The first 9 rows are patterns. Each new row is the sum of 3 different patterns, raised or lowered, with some noise. Before adding, each is slid sideways (what falls off one end comes back at the other) and multiplied by a number that may be negative. Names go in the order of the patterns.
In the rows, zero is written as 128.
Some rows, each with the names of its patterns after it:
[ 97 132 141 141 160 157 113 148 128 150 156 133 156 161 139 139 117 123
 156 116 161 145 133 159 137 121 146 110 113 154 142 160 106] : Q_414
[105 124 156 125 121 142 147 122 124 124 133 123 101 158 129 138 134 129
 101 147 138 149 128 117 124 141 112 134 147 135 101 129 157] : Q_604
[134 138  96 147 146 126 142 128 144 159 115  99 126 153 123 148 145 122
  97 156  97 157 152 108 153 132  95  97 154 132 130 154 153] : Q_618
[136 133 114 142 120 111  96 119 113 113 114 148 135 161  96 146 120 143
 115 125 135 108 106 114 101 119 104 101 150 134 139 157 114] : Q_921
[100 158 125 101 137 132 137 121 126 151 112 142 145 152 112 155 101 157
 129 106 125 117 134 110 129  96 154 106 116 129 123 117 158] : Q_417
[100 117 127 128 110 127 145 100  96 139 119 130 113 122 152 136 154 143
 104 132 102 131 152 133  95 110 100 121 129 149 119 106 105] : Q_844
[160  98 154 150 129 129 103 115 140 124 121 146 124 114 159 110 110 151
 101 158 135 150 152 160 141 140 113 141 148 105 133  98 137] : Q_571
[ 96 132 144 103 114 138 101 157 129 142 153 102 146 115 149  99 152 158
 133 154 105 144 102 132 117 111 110  95  96 129 144 136 150] : Q_898
[114 105 102  99 126 125 158 148 132  96 160 118 157 131 137 151 140 144
  97 113 129  99 113 160 132 155 151 106 129 145 138 152 146] : Q_653

New rows, each followed by the names of its patterns:
[116 113  92  90 168  78 120 126 133 105 157 136 133 126 108 126  97 124
 145 129 128 147 122 110 122 133 111 123 106 105 154  86 139] : Q_604 Q_417 Q_898
[171 114 157 152 133  68 137 131 143  94 132 118 129 116 152 135 150 125
 123 131 103 127 118  75 161 112  93 162 120 103 174 117 116] : Q_414 Q_618 Q_921
[161 123 134 112 112 114 119 120 134 116 134 156 124 101 160 127 144 124
 119 145 134 124 105  93 114 125 104 162 127 113 138 138 127] : Q_844 Q_571 Q_653
[134 111  93 135 117 124 147 111 116 137 119 139 143 128 128 106 122  87
 119 100 113 148 134 105 121 106 159 109 160 158 141 169 128] : Q_618 Q_844 Q_653
[106 103 135 114 128 108 146 145 157 173 142 120 120 117 128 162 138 114
 117 104 130 136 123 138 109 127 111 130 150 154 111 146 130] : Q_417 Q_844 Q_571
[ 91 107 112  90  98  90 100  91 105 113  69  89 106  88  77 115  68 116
  92  97 133 122 145 124  96 131 112  78 130  84  68  98  61] : Q_921 Q_417 Q_844
[224 190 191 196 146 121 173 166 163 183 212 157 158 181 138 157 167 148
 143 195 122 189 133  98 155 161 210 173 215 111 201 183 190] : Q_414 Q_618 Q_898
[116 124 118  88 137 143 132 156  86 152  89 137 109 150 155 148 128 122
 142  88 124 130 130  99 100 110 121 146 128 150  76 135 132] : Q_417 Q_844 Q_898
[116 104  75 133 120 123 112 130  81 107 104  91 132 101 147 128 104 146
 120 136 130 101 117 113  95 167 129  93 138 119 130 160  99] : Q_414 Q_604 Q_898
[136 113 134 134 101  97 114  89 128 141 145  95 104 110 132 103 165  89
 108  83  75  99 105 116 101 122 133  94  86 118 120 113  97] : Q_921 Q_417 Q_844
[113  97 113 137 103  98 111 105  94  82 106 118 128 122 124  86 121 116
 121 128 111 109 104  98  98 109 107 120 106 150  73 119 122] : Q_604 Q_921 Q_653
[119 101 164 152 130 153 104  97 135  97 118 142 115 160 120  79 121 151
 147 133 122 170 122 116  98 145 150 125 136 133 157 119 104] : Q_414 Q_618 Q_571
[112  84 133 142 139 153  97 147 163 103 112 167 108 161 139 166 155 114
 171 106 142 115 151 152 150 156 126 154  86 153 132 127 131] : Q_604 Q_898 Q_653
[191 149 153 127 169 136  93 147 141 128 195 153 112  96 195 133 185 154
 149 162 147 132 130 143 127 162 116 136 102 188 174 130 151] : Q_604 Q_618 Q_653
[122 117 115 116 103 105 109 122 121 144 129 116 161  88 151 127  99 108
 124 100 113 104  90 153 112  96 141  98  97 127 106 149  89] : Q_604 Q_417 Q_898
[198 189 141 194 177 178 173 135 192 202 154 202 171 167 150 149 170 157
 178 151 216 150 171 177 152 204 139 164 185 194 185 164 148] : Q_414 Q_571 Q_898
[108 147 122 134  56 130 148 124 159 123 115 157  77  88 121 133  86 102
 114 103  79 170  75 111 116  54 111 124  84  77 119 111  85] : Q_414 Q_618 Q_844
[ 82  98 116  46  74  65  45  53  61  68 126  61  95  34  79  87  81  61
  83  91  60  59  80  55  61  62  64  87 120  82 105  85  70] : Q_618 Q_921 Q_844
[102 119 102 113 105 112  91 116  99 110 117 114 123  88  98 103 103  82
 126 108  94 111 109  99  94  97  85 119 106 102 111  85  73] : Q_414 Q_604 Q_618
[121 106 108  99 101 102  97 169 138 165 156 105 124 154 133 144 125  98
  89 137 110 136 136 150 133 146 102 149 107 152 141 114 130] : Q_921 Q_844 Q_571
[ 80 115  43  78  56  58  82  71  83  51  67  59  97  57  34  56 125 116
  74  38  59  17  12 102  36  99  24  56  54  15  37  33  61] : Q_414 Q_618 Q_898
[184 146 167 146 170 143 155 163 153 149 176 150 162 140 148 165 129 165
 129 175 173 163 165 185 141 144 141 170 185 115 132 132 164] : Q_414 Q_618 Q_571
[ 88  97 110  97 111  91 101  79 122 114 101 123 115  87  57  88  94  88
 105  87 117 108  79  75 121 109 112 123 128 104  79  60  86] : Q_618 Q_921 Q_653
[124 151 156 146 126 111 118  85 153 122 158  85 144 101 105 133 157 125
 168 148 101 197  73 145 171 132 123 159  98 171 119 118 150] : Q_414 Q_618 Q_417
[ 97  94  55 105  48 112 119  26 107 125  66 114  82  29 134  90  68  71
  91  71 123  74  94 124  74  56 106 143  80 118 120 105  89] : Q_604 Q_618 Q_571
[140 132 118 127 120 149 132 117 152 152 101 134 110 119 137 133 126  97
  91 135 132 143 131 135 112 138 128 155 138 111 139 144 123] : Q_414 Q_604 Q_844
[157 109 153 135 150 107 155 148 122 146 121 132 101 151 133 132 133 111
 132 127 140 144 146 109 139 136 110 114 137 131 160 146 140] : Q_604 Q_921 Q_898
[132 190 100 142 139 121 146 137 145 140 109 164 137 119 117 144 101 156
 117 169 136  98 158 138 139 153 176  98 151 145 149 157 141] : Q_414 Q_604 Q_417
[ 40  74  62  34  41  58  61  89  40  58  99  76 109  85  50 113  63  70
 105  60  77  47  83  93  75  54  96  80  77  77  99  66 101] : Q_414 Q_921 Q_571
[183 180 183 134 165 166 134 131 174 157 179 203 164 155 152 188 183 207
 159 197 192 183 211 154 205 164 154 158 146 155 144 142 205] : Q_844 Q_571 Q_898
[ 98  76 129 138  87  87 131 102 108 101 113 122 156 108 145 139 110 127
 111 105  83 140 153  98 121 134 129 105 166 139 176 106 124] : Q_604 Q_417 Q_653
[151 128 116 151 163 118 193 126 142 165 137 146 153 178 171 130 180 127
 136 154 110 137 187 140 143 138 148 135 188 178 175 186 125] : Q_618 Q_921 Q_653
[110 144 134 111  97 107 153 120 142 115  93 123 112 104 172 121 138 157
 111 130 116 118 165 111 135 119 114 107 134  92 165 117  97] : Q_414 Q_417 Q_653
[132 127 146 104 149 102 143  95 100 129  82 117  93 115  98 122 112 109
 111 105  94 126  85 143 105 103 118 106 123 103 105 147  88] : Q_604 Q_417 Q_571
[103 128 110 129  93 109 138  63 133 119 101 144 117 106  97 134  94 133
 135 100 162  93 107 114  94 105 112  79  72  77 107 141 113] : Q_604 Q_571 Q_898
[113  85 115 163 153 133 157 135  99  86  73  77 164 112  91  79 101 102
 126 163 167 145 143 123 112 125  96 152  88 105  99  99  98] : Q_414 Q_921 Q_653
[116 130  91 137  79 120 114 108 120  90  84 111 158 139 145 120 130 106
 108 112 128 128 141 115 123 131  98 127 137 159 111 138 137] : Q_844 Q_898 Q_653
[119 155 108 151 162 124 113 123  82 156 107 127 167 138 116 135 102 119
  99 132 120 107 104 123 120 120  81 117 136 147 122 147 141] : Q_417 Q_898 Q_653
[122  75  92  67 141  67 117  68 113 106  88 103 116 138 124 107 146 132
  64  98  86  62 122  91  90 107  66 111 124 144 122 126 104] : Q_604 Q_921 Q_653
[153 125 118  91 110 106 170 135  89 106  92 116  93 111  96 120 135 135
 145 132 122 131 154 104 113 141  80 112  94 129 167 152 150] : Q_414 Q_571 Q_653
[127  79 110  87 120 126 106 123  69  87  72 101  76  99  97  68  50 115
 106 118 114  77 122 104  82  70  98  77 120  85 118 112  90] : Q_604 Q_898 Q_653
[ 60 200  76 112 117 133 158 143 137 168 161 133 144 159 139 143 144  96
 127 107 108 115 116  90 121 128 179 120 118 167 140 148 121] : Q_414 Q_921 Q_571
[136 148 128 140 137 144 144 142 126 155 151 122 163 146 134 149 107 149
 158 144 154 162 130 150 133 136 166 101 115 118 159 179 106] : Q_414 Q_844 Q_571
[149 172 185 201 149 189 204 172 192 168 166 153 165 184 164 166 175 162
 173 151 226 165 188 195 178 130 172 151 210 143 173 146 181] : Q_604 Q_921 Q_417
[149  90 157 149 156 129 190 164 139 178 122 149 146 128 165 145 167 138
 139 155 178 135 181 149 124 147 112 130 194 109 178 175 158] : Q_618 Q_571 Q_898
[ 64  90 138  70 106 105 120  54  71 134  66 122 133  97 133 134 120 105
  66  89 107 102  82 130  68  91 101 116  96 156 109 110  70] : Q_604 Q_844 Q_653
[171  88 121 100 118 136 143  88 157  66 117 173 127 127 162 140 137 110
 100 106  80 146 106 169 100 117 125  97 142  92 103 183 139] : Q_618 Q_417 Q_898
[110 156 103 130 129 159 106 162 121 110 134 129 114  99  89  64 145 163
 123 134 109 117 103  88 122 162  78 127 111 121 115 130 109] : Q_414 Q_571 Q_653
[109 118  69 102 128 142 124 116 116  93 101 156 114 166 148  69 164 122
 104 121 131 123 133 148 162 130 136 114 104 166 148 146 120] : Q_414 Q_618 Q_844
[154 198 186 155 139 176 152 196 154 154 181 157 156 107 139 153 153 165
 158 145 160 155 151 150 160 119 157 167 167 118 117 147 176] : Q_414 Q_618 Q_417
[127  98 125 119 103 175 127  60 117 122 111 113 150 132  89 125 127 129
 105 143  89 142 118 100  97 127 123 109  95 104 163 119 131] : Q_604 Q_417 Q_844
[104 115  79 121 106 136 122  85 124  87 128  83 129 136 134 156  92 161
  88 108 108  82  86 105  70 117 108 108 134  90 131 139 114] : Q_417 Q_898 Q_653
[105 123 119  87  91  70 105 140 115 141 105  86 106 158 131 138 120  92
  91 108 139 140 162 134 117  91 146 114  98 142 136 112 134] : Q_844 Q_571 Q_653
[141 159 116 136 147  92 112  91 123 123 128 104 141  82 129 137 156 128
 114 127 128  96 104  94 154  75 119 138  97 127 130 120 135] : Q_604 Q_921 Q_417
[ 83 162 121 179 136 108 125 105 191 132 140 176 183 121 157 143 163 155
  98 113  89 133 143 127 194 159 122 155 144 132 138 120 176] : Q_844 Q_898 Q_653
[129 140 138 110 120 146 134 157 127 136 157 106 101 167 142 173 160 117
 118 119 120 152 120 148 157 143 124 176 135 155 104 162 198] : Q_414 Q_604 Q_653
[127 135 127 128 164 122 122 131 130 134 125 125 171 125 129 172 102 126
 100 100 153  91 134 150 135 126 111 108 106 178 109 159 123] : Q_604 Q_898 Q_653
[100 109 113  75  95 111  83 116 110 127 114  84 102  70 109  66 140  71
 124 121 129 119 125 109 100 113 125 123 134  97  94 122  75] : Q_618 Q_921 Q_898
[154 116 148 115  82 112 115 112  94 121 102 138 112 103 129  93  90 141
 102 170 103 113 104  86 108 108 122 127 112 111 137 132 100] : Q_414 Q_417 Q_898
[ 93  98  82  96  96 114 140 107 108 118  64  79  87  51 102 104  96 124
 104  98 104 110 126 128 125  93  76  77  66 148  87 108  86] : Q_414 Q_921 Q_571
[126 133 160 187 104 210 123 128 188 152 156 159 192 147 182 134 167 173
 136 159 177 122 169 154 143 173 131 140 164 183 150 137 170] : Q_604 Q_618 Q_417
[113 118 159 151 106 123  94  48 119 142 104 142 113  65 127  98 120 122
 116 156 163  84 115  74 107 101 111 124 126 109 158 135 108] : Q_414 Q_604 Q_653
[113 145 155 151 121 143 134 151 129 143 106 121 154 120 168 150 144 184
 121 135 149 101 114 160 111 151  95 104 145 134 135 171 163] : Q_414 Q_604 Q_921
[104 127 140 130 158 104 137 122 142 101 127 143 108 122 111 101 105 108
 103 160 141 134 167 121 107 141 126 133 117 116 110 136 108] : Q_604 Q_618 Q_921
[184 128 158 158 128 150 114 124 173 122 140 160 151 143 140 116 155 152
 167 138 162 125 170 163 168 155 152 170 156 131 184 149 106] : Q_414 Q_604 Q_844
[118 107 105 172 104 124 170 122 170 123  82 146 116 102 143 142 170 148
 125 109 154 126 143 149  97 154 168  96 145 107 139  98 119] : Q_604 Q_618 Q_571
